There are 8 hidden switches. A switch that is on adds its own fixed numbers to the row, and there is some noise. The rows also spread widely along 13 directions, which tell nothing about the answers.
In the rows, zero is written as 128.
Some rows, each with its switches (1 for on, 0 for off) after it:
[178 121 137 129 149 104 138 106 158 110 135  89  99 211 118 149 178  99
 168  62 134  74 134 174 124 125 132 109 123 179 168 109] | 1 0 0 1 0 0 1 1
[141 101 164  75 140 182  99 151 179 191 118 132  96 133 147 134 153 108
 187 125 169  92 102 159 127 192 113 129 100 161 111 106] | 0 1 1 1 0 0 0 0
[121 116 186 113  77 112 142 145 183 117 135 109 124 114  86 109 123 128
 138  95 171 100 139 152 106 135 161 109 161 127 171 133] | 0 1 0 1 0 1 1 0
[147 148 146  48 149 149  78 122 126 213 135 152 132 148 159 171 119 139
 133 151 152  97 156 148 222 139  80 135 138 117 148  58] | 1 1 0 1 1 0 0 1
[128 138 151  83 176 118  84 127 110 153 149  93  88 156 140 119  97 153
 164 119 140 113 153 142 138 146  74 137 114 179 141 113] | 1 1 0 0 0 0 0 0
[184 185 136 110 101 139 132 121 160 169 139  98 154 148  97 138  93 119
 188  98 110 117 183 143 195  72 166  87 105 113  97 101] | 0 0 0 1 0 1 1 0
[112 162 113 122 121 100  89  70 140 149 128 203 126  96 122 125 107 103
 119 163 188 138 143 109 134  86  96 140 167 115 156 142] | 0 1 1 1 1 0 0 0
[121 170 171  98  91 140 132 138 135 164 119 141 156  67 100 104  49 167
 147 128 107 159 164  83 167 100 161 106 152  78 105 139] | 1 1 0 1 0 1 0 1
[179 146 103 131  99 130 141 137 127 146 147 121 139 124 115 110 126 128
  95  99  39 141 204  99 174 133 132  97 149 108  98 146] | 1 0 0 0 1 1 1 0
[155 148 169 124  86 131 144 117 152 133 120 135 173  88  91 133  99 138
 121 119 127 156 156 101 165 122 155 111 135 102 165  89] | 1 1 0 1 1 1 0 0
[156  97 115 127 121 108 137 150 190 150 178 119  81 138 132 117 119  92
 153  87 147  82 141 227 122 171 146 112  93 197  96 145] | 0 0 0 0 0 0 0 0
[172 118 100  96 104  92 131 135 132 127 174 105 144 153 130 101 103 146
  64  99  67 133 184 156 177 139 114 113 189 122 127 100] | 1 1 0 0 0 1 1 0
[176 120 163  72  72 127 108 123 125 163 133  98 144 124 146 125  89 149
 160 122 119 130 143 137 121 153 139 133 176  42 115 157] | 0 1 0 1 0 1 0 0
[122  94 185  73 105 151 116 142 123 166 107 125  86 117 149 126 123 159
 160  98 131  99 124 152 106 177 173 120 140  71 122 186] | 0 0 0 0 1 0 1 1
[171 159 149 101 148 180  99 145 160 156 115  97 152 148  93 137 186 104
 140 124 114 103 164 123 187 123  92 109 133 142 123  75] | 0 0 0 1 0 0 0 0
[126 115 126 105 154 134 110  95 108 129  93 165  71 103 154 118 130 117
 148  94 119 138 112 103  84 158 158 111 153  98  98 224] | 0 1 0 0 0 1 0 0
[192 150 142 129 100 127 136 123 182 125 151  48 152 171  87 115 137 109
 193 102 124 104 160 144 114 108 113 120 114 153 124 104] | 0 0 0 1 0 1 0 0
[193 122 144 120  93 130 110 105 138 149 134 127 142  95 124 143 102  83
 140 122 128 186 121 166 103 150 147 139 107 109 116 134] | 0 1 1 0 0 0 0 0
[150 152 121 168 141 144 141  94 165 106  99 169 144 114  90 152 134  94
 137 110 123 163 136 123 163 102 173  99  78 156 161  67] | 0 1 0 0 0 0 1 0
[166 150 171 113 110 161 102 151 132 176 108 150 113 118 110 181 176  88
 140 124 143 101 160 109 176 145 119  99 122 104 167 141] | 0 1 1 1 0 0 1 0
[126 127 139 122 130 102 112 106 101 136 128 141  86 109 134 116  61 137
 162 104 122 150 143 140  91 118 157 134 122 112 122 187] | 0 1 0 0 0 0 1 1
[143 148 181  71 132 153  81  73 151 166  99 107 146 127 109 146 131  83
 181 144 189 163 108 147 111 117 123 145 118 111 147  87] | 0 0 0 0 0 1 1 0
[164 160  94 141 152  88 105  65  90 129 123 149 111 130 150 152  56 133
 165 111 110 168 156 123 139  88 137 127 103 111 133 137] | 0 0 0 1 0 0 0 0
[153 121 179  88  98 147  95 154 110 184 123 101 102 130 139 138 126 150
 159 120 127  99 162 120 131 164 110 127 130  89 147 154] | 0 0 1 1 1 0 1 0
[184 108 170  98  73 121 118 141 164 144 148  63 131 155 111 117 125 114
 176  90 129 101 148 194 106 145 143 130 141 112 122 134] | 0 0 0 1 0 0 1 0
[150 121  84 126 131 117 108  45 157 141 115 172 137 147 154 141 113  91
 146 153 134 173 103 140 103 116 121 158 122 110 134  93] | 0 0 1 0 0 0 1 1

New rows, each followed by its switches (1 for on, 0 for off):
[125 148 145 142 161 168 124 146 128 151  83 165  73  74  98 129 151  90
 133  87 110 128 161  82 145 141 160  81 112 147 112 177] | 0 0 0 1 0 1 1 0
[183  99 120 103 136 113 127 142 122 146 164  92 113 137 151 119  93 141
 104  85  82 136 160 170 149 186 111 129 111 178 128  87] | 1 1 0 0 1 1 0 0
[169 121 142 156 122 146 165 144 161 112 114 114 112 143 114 132 166 137
 157  81 101  91 141  88 123 161 143  94  95 162 158 125] | 0 1 1 1 1 1 0 0
[163 155 188 103 104 167 107 104 117 157  92 123 153 140 114 171 151 133
 172 144 132 138 135  88 137 120 127 132 110  65 180 114] | 0 1 1 0 1 0 1 1
[112 131 121 119 155  94 110 102 122 139 135 140 102 141 142 129  87 164
 138 130 147 103 157 127 136 115  93 142 128 148 175 107] | 0 0 0 1 1 0 0 1
[116 154 125 120 133 133 122 103 138 140 108 170 110 110 117 116 121 128
 131 100 122 124 150 130 157  98 176  91 134 112 105 160] | 0 0 0 0 1 0 1 0
[168 155  98 145 100  95 141  82 195 133 158 165 153 120 110 120  73  94
 156 108 154 152 131 189 150  74 176 110 107 158 105  90] | 0 1 1 1 0 0 0 0
[142 178 116 126 176  87  85  51  78 104 111 146 100 164 120 140 133 118
 141  97 140 122 164 104 129  53 106 118 160 126 174 156] | 0 1 0 1 1 0 1 0
[121 144 150 114 130 119 108  61 151 148 104 172 113 140 133 143 118 109
 196 128 193 122 101 132  96  90 148 133 119 119 158 128] | 0 1 1 1 1 0 1 1
[162  86 121 126 100 116 124 130 117 131 129 134 124 113 147 108  90 153
  94  98  74 150 152 140 122 173 145 137 150 105 144 116] | 0 1 0 1 1 0 1 0
[115 161 176  90 159 127  77  69 122 106  91 116 148 147  92 137 146 128
 137 137 175 152 124 120 127  82  99 140 153 124 209  70] | 0 1 0 0 0 0 1 0
[144 124  90 162 150 118 146 136 121 113 126 146  76 136 135 133 118 145
 130  76  66 112 173 119 156 142 159  86  96 152 129 154] | 0 0 0 0 0 0 1 0
[173 152 155 138 111 100 132  67 120 112 108 125 158 112 113 190  97 116
 135 129 145 188 134 110 150 120 144 123  95  96 209  82] | 1 0 0 0 0 1 0 0
[175 133 169 102 112 136 108 174 107 162 139 113  90 115 125 154 129 122
 140  87 120  88 174 148 161 159 138  96 134 106 131 188] | 0 1 0 1 0 0 0 0
[147 147 138  88 116  95  94 125  99 140 157 107 118 136 126 115 117 154
  99 116 121 112 179 139 148 111  93 122 173 103 137 164] | 0 0 1 0 1 0 0 0
[184 151 149  81 109 160  92  96 156 175 115 127 166 165 127 155 157  98
 171 138 131 126 140 129 174 123 112 128 151  86 131  85] | 1 1 0 1 0 0 1 0
[142 169 156  39 155 151  78  88 133 167 103 109 161 141 107 118 122 117
 118 120 138 150 139 154 171  77 123 125 181 101 114  63] | 0 0 0 1 0 1 1 1
[ 85 151 182  78 116  87 119 149 127 171 147 144  89  73 102 111  51 153
 101  92 191 113 170 173 158  97 157  99 142 151 160 136] | 0 0 1 1 1 1 1 1
[168 111 159 133 127 158 164 150 144  87 105  87 133 137 109 103 140 166
 143  63  59 139 114 135 109 150 182 102 104 137 121 118] | 0 1 1 0 0 0 0 1
[ 97 155 124  94 123 121 133 102 202 157 125 176 103 136 125 115 133 118
 180 110 189  59 126 146 154  94 168  84 160 120  93 165] | 0 0 0 1 0 1 0 0
[134 154 112 105 149 132 105 114 152 156 153 119 111 105 115  72  59 116
 171 109 122 159 151 154 114 108 136 125 111 176  51 136] | 0 1 0 0 0 1 0 0
[213 137 155 155  50 159 144 142 167 186 136 102 150 155 120 175 146 104
 217 143  87 109 166  83 138 155 119 128  84  78 138 134] | 1 0 1 1 0 0 1 1
[129 129 118 165 128 118 128  74 169  97  98 165 141  98 104 115 117 102
 146 131 144 166 113 107  89 113 141 138 127 134 150 118] | 0 0 0 1 0 0 0 0
[165 134 132 113  89 144 157 156 200 138 143  97 174 147 101 132 133 148
 123 111 102  95 166 145 205 133 141  96 133 129 139  46] | 0 0 0 1 0 1 0 0
[108 116 116 128 120 114 135 102 163 102 128 159 115 106 120  68 104 140
 125  98 123 131 121 143  95 125 166 119 157 137  98 167] | 0 1 0 0 1 0 0 0
[115 132 151 133 117  85 114 106 113 110 137 104 119 124 126  93  49 184
 178 132 132 147 140  97  62 106 102 160 135 125 167 146] | 0 1 1 1 0 0 0 1
[121  96 175  87 161 147 106 165 123 152 125 116  75  99 134 120 101 141
 132  94 135 124 124 179 116 188 140 127 104 167 131 131] | 0 1 0 0 0 0 0 1
[136 140 113  81 155 132 114 119 145 155 129 127 103 171 152 112 120 164
 163  90 117  67 151 156 176 114 134  96 142 137  93 126] | 0 0 0 1 1 0 0 0
[122 174 109  96 175 151 119  81 148 127 104 131 140 141 117  93 125 151
 147 104 104 136 141 110 161  77 141  97 132 144  87  97] | 0 0 0 0 1 1 0 0
[146 157 142  69  90 114 125 145 124 179 160 146 117 103 136 128  76 153
 110  94 126 107 170 169 198 115 176  80 149  90  95 167] | 0 1 1 0 1 1 0 0
[167  91 143  59 176 174  85 109  97 139  82 110 116 145 166 130 140 142
 118  92  76 166 101 156 134 183 141 132 135 101 117  87] | 0 1 0 0 0 0 1 0
[149 115 165  62 114 147 100 139 140 165 119 117 159 108 136 146 103 150
  97 142 137 146 134 141 179 169 109 136 154  98 170  39] | 0 1 0 1 0 1 0 0
[145 103 163 127  93 122 126 118 151 129 113 141 158  75 121 140  60 141
 127 130 147 182 116 155 129 160 163 143 106 112 177  59] | 0 1 0 1 0 0 0 0
[174 152 145 119 128 154  94  53  99 141  70 152 138 144 140 142 153 119
 181 133  95 171 122  40  99 116 119 139 144  55 142 155] | 1 1 1 1 1 0 1 0
[ 96 120 159  49 136 154  82 134 159 189 136 140 115 150 157 142 124 167
 158 165 187  70 134 146 174 163  86 137 136 121 154  80] | 0 1 0 0 1 0 0 0
[141 146  90 132 160 101 120  60 103 122 114 169 122 129 159 147  77 147
 137 134  95 180 140  72 146 120 121 125 121 111 154 114] | 1 1 0 0 0 1 0 0
[153 121 149 135 136 152 145 107 171  89 100 109 145 161 110 121 172 135
 166 104 104 128 108 107 117 149 136 113 115 145 151  90] | 1 1 0 0 0 0 0 0
[134 165 139 139 127 139 153 123 117 110 108 111 150  93 101 106  62 202
 140 102  60 168 173  71 164 101 173  95  91 117 125 103] | 0 0 0 0 1 1 0 0
[112 127 115 155 134 143 155 145 158 134 115 175  79 110 117 115 145 123
 137  98 103 106 144 109 135 136 163  89 109 147 115 176] | 0 0 1 0 0 0 1 1
[120 122 140 124 126 135 138 162 137 158 137 136  73  84 108  90 118 112
 115  79 104 112 171 136 116 150 164  99 129 154  86 200] | 0 0 0 0 1 1 1 1
[154 146 130 140  96 107 142 128 138 171 150 155 115 118 134 159  87 139
 161 120 119  98 182 122 176 125 141 108 108 110 137 154] | 1 0 0 1 1 0 0 1
[199 133  97 156 151 114 117 121 123 102 138  81 140 138  99 102 109 104
  98  80  57 177 182 154 130 117 110 133 114 187 132  67] | 0 0 0 1 0 0 1 0
[132 127 148 138 158 141 129 116 153 110  95 159  88 119 104 155 189  83
 132  92 156 106 117 139 131 145 154  93 109 151 155 160] | 0 0 0 0 0 0 0 0
[157 145 136 147  78  95 150  97 150 148 132 156 109 141 135 175  93 140
 191 103 153  93 148 138 150 103 187  95  86  96 165 149] | 0 0 1 1 1 0 1 0
[175 153 124 114 159 168 135 161 148 126 139  67 155 131  86  81 114 141
 117  86  43 158 173 139 167 120 126 110 106 187  80  56] | 0 1 0 0 0 1 0 1
[174 144 125  78 147 129  76  51 122 158 121 124 136 152 133 140 126  78
 147 126 155 163 127 161 116 111 109 151 133 121 132  93] | 0 1 0 0 1 1 1 0
[171 164 138 107 145 163 117 136 166 186 119 149 122 150 108 170 175  76
 142 105 126  90 164 153 221 117 136  86 113 149 124  95] | 1 0 0 1 0 0 1 1
[156 157  76 151 103  79 135 104 130 146 171 146 106 139 137 142  87 119
 147 134 108 111 189 110 145 100 112 119 132 107 119 190] | 0 0 0 0 0 1 0 1
[ 81 139 181  78 157 119 107 139  75 157 101 163  62  96 135 130 106 174
 107  90 138  96 165  84 159 138 138  94 175 107 175 185] | 1 1 0 1 1 1 1 1
[104 119 138  72 113  88 114 132 156 140 164 120 118 131 123  93  72 156
 108 100 157 107 152 218 158 117 146 116 162 146 132 100] | 0 0 0 0 0 0 1 0
